All groups share one centre, and each spreads out both ways along 14 directions, with some noise.
Known rows, each followed by its group:
3  19  2  -22  27  -12  -20  9  -5  -1  20  -19  19  14  -13  8  -10  -4  -3 -> Q_910
0  -15  -10  6  -44  8  3  -16  4  -10  17  -5  -6  -3  3  -2  12  -6  14 -> Q_656
-15  -10  -2  8  -15  -1  2  -14  0  0  5  -3  -9  27  -27  2  -2  9  -5 -> Q_910
-10  7  13  -12  -15  -6  9  17  6  9  -21  2  0  19  0  -14  23  15  15 -> Q_656
-10  9  -10  5  -21  2  -5  21  -15  3  6  7  -3  3  -12  3  7  11  -14 -> Q_453
-14  12  2  -4  -3  19  -12  -38  32  7  7  -19  15  39  -8  -7  24  1  -27 -> Q_656
-6  -2  5  2  3  5  2  -6  3  -7  6  1  0  19  -9  -11  4  -5  3 -> Q_167
-3  1  11  -8  6  7  -3  -14  10  5  -21  -7  -2  -7  -11  -3  4  -5  8 -> Q_910
-9  0  -18  1  -2  0  -1  15  -10  -4  31  14  -6  3  5  -7  -4  3  -5 -> Q_910
15  25  -22  -7  -7  -18  -35  9  7  -14  30  -14  7  3  -6  3  -10  7  32 -> Q_910
3  -3  -12  -27  -21  2  -19  6  3  -3  7  -44  -1  2  -16  -29  -15  -13  47 -> Q_656
-22  -8  -1  -4  -1  -4  -5  9  -3  10  4  -22  7  13  6  16  -11  24  4 -> Q_167
8  21  26  24  23  29  -26  41  -13  -27  -10  -28  7  -28  4  -11  -6  -7  4 -> Q_453
6  4  7  24  -11  -1  5  2  -5  -16  -6  32  -15  0  -6  -7  2  1  8 -> Q_453
-5  22  22  -4  -6  10  -20  0  0  20  -26  -14  0  1  17  -5  2  -4  2 -> Q_167
-16  -7  2  0  -9  23  7  9  -1  -11  8  9  4  2  -9  -18  19  -10  4 -> Q_910
-18  -4  5  -8  4  5  2  13  0  -18  19  4  -3  3  -14  -12  -6  -17  -4 -> Q_910
-6  0  2  4  -43  3  8  22  2  -11  -8  -13  -30  -24  15  7  3  20  -1 -> Q_167
-32  27  -10  -7  -19  26  -9  -6  16  -5  34  -7  11  46  22  2  3  20  12 -> Q_910
-7  -23  -30  -13  -32  -9  -17  -34  19  24  13  -46  -14  -8  16  13  -3  6  14 -> Q_656
1  10  11  -20  -22  -12  7  22  6  -9  2  22  6  8  -3  -16  26  4  8 -> Q_656
-7  8  35  9  8  31  7  23  -34  -21  0  -17  -18  -12  7  6  -15  -12  6 -> Q_167
12  12  -4  30  -7  -12  -5  18  -10  -7  11  20  -29  -4  17  -5  2  -30  -22 -> Q_656
13  21  7  4  -8  1  0  1  13  -17  -7  15  -7  -1  -8  -25  -13  -27  -24 -> Q_167
12  -26  -3  -9  -6  -25  5  6  -6  -12  22  -5  9  14  -16  -6  -15  28  -8 -> Q_656
-10  4  13  -12  -20  3  1  -4  9  -2  6  1  17  17  -3  -5  3  4  -20 -> Q_167
5  33  -13  -4  -33  3  -3  30  10  -8  1  -16  17  4  -4  -1  15  0  -12 -> Q_167
-14  3  -13  15  -17  19  -6  -10  2  -9  14  -17  -12  1  -13  21  23  8  9 -> Q_656
-23  21  -36  0  -11  -3  -25  -5  8  14  -4  -1  -20  1  -8  -2  -37  4  28 -> Q_167
-34  -1  -14  -3  -14  0  6  33  0  15  -18  6  -20  1  -7  -19  5  -4  17 -> Q_453
-6  17  11  -15  33  4  -27  10  -22  13  5  11  8  -25  17  2  -7  -15  3 -> Q_656
12  -26  -8  21  -11  -7  -10  -10  -14  11  -2  -4  -7  -15  8  1  -18  11  -5 -> Q_656
8  3  -28  0  4  0  3  -2  -1  20  -4  -18  -10  2  11  10  21  -7  15 -> Q_167
-25  13  3  -15  -3  -4  -11  29  26  -16  2  -8  23  7  -19  1  16  32  17 -> Q_910
13  12  -11  0  5  -20  -13  -20  16  18  -35  3  4  8  -17  -14  -30  2  23 -> Q_453
14  11  2  -9  -23  7  4  -11  1  -9  7  9  -4  -13  -14  8  29  -7  -23 -> Q_453
-4  7  -19  6  -51  2  -18  -18  4  5  18  8  10  20  -13  -11  14  -20  3 -> Q_910
7  10  12  24  -7  -6  -27  7  12  -26  7  -12  -5  -5  6  3  -18  24  -7 -> Q_453
-19  -1  3  -24  -8  -14  -9  -9  14  -14  1  -16  -14  -14  -35  11  -23  -9  13 -> Q_910
-30  9  -24  -21  -18  15  -9  2  7  9  19  -7  -15  -3  4  -5  0  -1  -1 -> Q_167
19  -18  -5  1  13  -19  -5  -3  14  17  -19  -30  27  -7  -4  -8  -12  -27  -10 -> Q_453
-9  66  -16  -16  27  11  -23  9  15  -32  38  -19  -28  19  -7  -1  -11  -45  27 -> Q_167
11  15  -5  10  12  -4  -30  9  -19  35  -20  -7  18  -2  -9  -10  -1  -14  -26 -> Q_453
-25  -19  -9  -3  11  -16  5  13  28  -10  -3  -4  -14  -3  -7  -10  -12  17  14 -> Q_453
1  -5  -2  7  -36  -19  -20  10  1  -6  35  -24  -1  22  2  3  15  2  -11 -> Q_453
5  -14  -5  4  -4  13  14  4  3  -23  7  8  -1  -12  -1  -11  17  8  19 -> Q_910
8  1  0  -5  13  -9  -9  1  8  16  -10  -13  3  -3  12  1  32  7  2 -> Q_910
40  17  -15  28  17  4  12  18  -16  -17  -12  -14  -8  1  -15  2  -16  -31  16 -> Q_167
3  -28  -2  -1  -29  -33  4  21  -8  -22  36  15  -2  1  -4  4  9  29  5 -> Q_656
10  6  8  24  0  10  0  2  7  -17  -14  13  -5  5  8  -14  -4  26  26 -> Q_910
25  24  -14  -31  -24  -28  -6  -43  34  14  -13  -2  -9  20  -16  -9  8  -17  5 -> Q_453
16  10  -12  -15  -7  -5  -14  -8  1  -10  14  14  -2  -2  -26  -29  -13  -26  -8 -> Q_167
-16  -19  30  0  0  8  4  -27  23  -6  -19  -4  8  2  -9  5  24  4  6 -> Q_910
6  4  12  -34  27  -8  -3  7  0  4  -4  12  13  2  -3  -26  1  3  -5 -> Q_656
-17  -6  3  -5  16  11  21  1  16  -3  11  15  -4  11  10  -15  6  -21  -30 -> Q_910
16  -11  -14  15  -22  25  3  -22  5  15  -20  -32  2  15  -4  -24  -7  0  -20 -> Q_656
16  -19  7  -11  30  -25  13  -24  28  -23  5  18  -5  22  -25  -28  -9  12  -20 -> Q_656
21  13  -24  29  -14  -41  -28  7  27  17  -22  -6  -10  35  -13  -26  -4  18  -5 -> Q_453
16  3  -1  -12  -6  -38  4  8  -16  -4  24  8  -20  5  5  15  -10  -6  -9 -> Q_656
4  6  -2  21  -32  -3  24  -2  -1  2  -12  25  -18  20  17  -6  -16  -10  1 -> Q_453
-6  2  -3  0  0  -3  -10  21  -7  14  -16  -12  -5  -7  -7  -20  0  -26  13 -> Q_453
4  -5  -6  -14  1  -7  12  -10  14  1  5  -14  -1  25  -10  -7  21  0  1 -> Q_167
-12  7  7  39  16  7  -33  11  -35  -6  3  10  -24  -20  5  5  -54  -22  29 -> Q_167
24  13  -7  -17  2  -1  -9  -23  12  -15  12  -10  0  -1  -19  3  10  7  -7 -> Q_453

New rows. What belongs after each?
3  -12  29  7  -28  -37  27  -9  22  -32  7  33  -25  55  -27  -11  29  23  1 -> Q_656
-3  10  7  -10  -7  16  -27  -9  3  4  0  -12  14  7  -13  -20  18  8  4 -> Q_656
29  -5  -8  1  -15  -24  -15  2  -22  -1  8  5  -18  -28  -2  6  -12  5  -4 -> Q_656
8  -2  2  22  24  -7  -19  12  -16  5  4  0  1  -6  6  -3  4  -17  6 -> Q_167
5  10  6  0  -7  4  -1  12  -6  3  -8  28  -4  -17  -21  -12  66  -40  -34 -> Q_453
-6  16  0  -27  -15  -23  -11  -17  33  -27  28  19  -29  2  -22  2  28  -1  -6 -> Q_453
-8  17  -3  6  0  9  -3  52  -14  -18  1  9  12  -18  -4  -9  -13  -12  37 -> Q_656
-7  -2  8  18  -2  -11  -22  3  -18  -13  25  10  1  -13  -1  25  -29  -7  27 -> Q_656
10  9  -7  -7  -13  -14  2  -15  29  5  -15  -11  -3  7  5  -6  -5  -2  -7 -> Q_453
-1  -10  2  7  -22  -8  -10  -8  -7  6  9  -13  -10  18  -5  1  9  13  -7 -> Q_656
10  13  -22  0  -7  -13  -16  -8  -4  -7  33  -1  0  26  -20  10  0  33  -20 -> Q_453
17  5  -44  -6  -13  7  -13  -1  -10  -8  33  -19  -21  -1  2  -2  6  10  36 -> Q_910
6  8  0  -25  -11  12  0  23  -18  30  -16  -18  11  2  17  -33  11  -5  -18 -> Q_656
4  13  0  1  11  5  -7  -3  5  13  -8  0  3  9  14  -13  12  -11  -8 -> Q_910
3  5  0  0  -9  -8  -15  12  -5  2  -3  -8  -5  -3  -4  -8  -9  1  -1 -> Q_167
-6  -8  -4  14  -13  -5  -3  7  3  -8  7  13  -9  3  -4  -7  1  11  7 -> Q_910
-3  40  -45  -18  -17  20  -14  -26  23  12  3  3  9  11  -9  -15  5  -12  19 -> Q_910
-3  7  -11  -7  3  -10  10  2  15  0  -3  9  4  13  -13  -6  -3  -3  -6 -> Q_453
-21  -7  -14  -8  -12  7  22  4  -6  6  30  -14  -10  37  23  -5  0  -11  0 -> Q_453
0  0  7  9  -5  -2  0  4  9  -4  -2  6  2  13  4  -22  -6  -18  5 -> Q_656
-17  24  -29  -8  9  22  -5  3  8  6  10  -32  -16  -2  -2  18  24  -7  -6 -> Q_656
-11  -16  -8  9  -29  -17  5  5  -2  -26  31  2  -9  2  -14  30  0  21  26 -> Q_656
12  13  1  -1  6  21  -7  18  -10  -6  -21  -9  14  1  -36  -32  15  -10  18 -> Q_910
-12  6  -2  -25  13  -36  16  35  2  15  -8  1  -35  10  22  -9  0  -13  20 -> Q_656
24  9  -6  5  10  -8  -38  -29  -16  6  16  19  27  11  -28  -13  -6  -27  28 -> Q_167
-14  -15  -2  -8  17  21  7  -1  -8  -2  21  8  16  17  -15  -23  7  -13  -16 -> Q_167
15  -4  -18  -1  3  15  9  -8  -8  2  -14  -5  -9  8  -15  -15  7  12  19 -> Q_453
11  3  9  4  -13  -10  -14  -10  -11  8  18  -7  9  17  7  6  8  -20  -2 -> Q_167
-17  21  4  -12  6  7  4  17  9  9  -14  -2  11  0  2  -5  -11  -25  -8 -> Q_453
14  9  -23  -15  -2  -14  -2  -6  23  -23  20  -9  -15  -7  -10  0  -17  -5  20 -> Q_910
-3  22  -12  6  0  5  37  21  4  -2  -4  12  -11  10  10  10  11  -21  -27 -> Q_656
-26  10  39  11  -13  -6  -30  -21  20  8  -22  -10  20  30  -13  12  6  22  13 -> Q_910
2  -11  -11  -22  4  7  10  -8  -5  10  16  -20  -2  7  6  5  36  -1  5 -> Q_167
6  -26  -11  -14  -3  7  16  -12  -7  -20  30  -7  -12  1  -19  2  26  11  27 -> Q_167
8  2  -2  -25  -21  11  -6  8  -16  12  -1  -9  20  -7  -4  -9  21  20  -12 -> Q_656
1  11  -8  -15  -10  -8  -14  4  6  8  11  -5  6  -1  8  -1  5  -17  -8 -> Q_910
9  -2  -8  -5  10  16  3  -4  12  -9  -3  -18  -2  -5  -5  -3  11  18  -3 -> Q_453
8  -8  19  10  -24  -17  10  -6  -7  -15  -3  1  -21  34  -28  -8  2  11  15 -> Q_656
-7  6  3  -7  11  -14  -10  -8  -4  11  7  -2  -7  3  20  18  -22  6  -10 -> Q_910
27  45  -23  -7  41  -4  -23  15  -11  12  3  2  14  8  8  -8  -27  1  -2 -> Q_910
-1  5  7  3  7  5  -8  6  -20  6  0  0  13  13  -12  -4  -4  -2  -8 -> Q_910
-16  -8  -4  -13  3  -3  6  8  -3  6  13  -3  9  3  0  0  5  -20  -13 -> Q_453
9  -3  -14  9  -33  -7  -20  4  -23  14  -8  -17  -12  -4  -10  -3  -8  15  7 -> Q_453
8  9  -1  -4  16  0  -12  14  -25  -6  33  3  28  11  2  13  -9  14  -4 -> Q_910
30  0  -34  -8  -11  15  1  -48  -17  34  5  -8  10  8  7  15  20  -7  -7 -> Q_910
-9  -5  -29  9  -34  9  -6  -29  11  -10  29  -29  -17  -3  -2  28  -1  -17  20 -> Q_656
13  12  20  9  -13  7  3  42  -29  9  -22  -1  26  13  -11  -28  6  -21  -30 -> Q_910
6  22  1  -6  16  -12  -11  2  34  -10  -13  24  -7  -2  -6  -20  23  3  -7 -> Q_656
6  2  1  -5  -16  17  12  -22  6  -9  17  21  31  -1  11  5  5  -9  -5 -> Q_910
26  -17  10  10  -20  -3  9  1  -8  -27  2  13  4  10  -27  -31  -13  6  5 -> Q_656
1  16  -12  -21  51  17  8  -3  6  -25  26  -24  0  21  -10  4  -16  17  19 -> Q_910
-9  -9  3  1  -22  -16  -13  6  -16  -10  26  -35  -2  32  -18  5  -29  0  29 -> Q_656
-13  13  -3  11  -10  4  0  14  10  -8  -18  18  -26  -6  -6  -14  3  21  13 -> Q_453
1  7  3  15  -11  -7  -10  6  -15  -8  19  8  -10  1  6  8  -18  -2  -20 -> Q_453
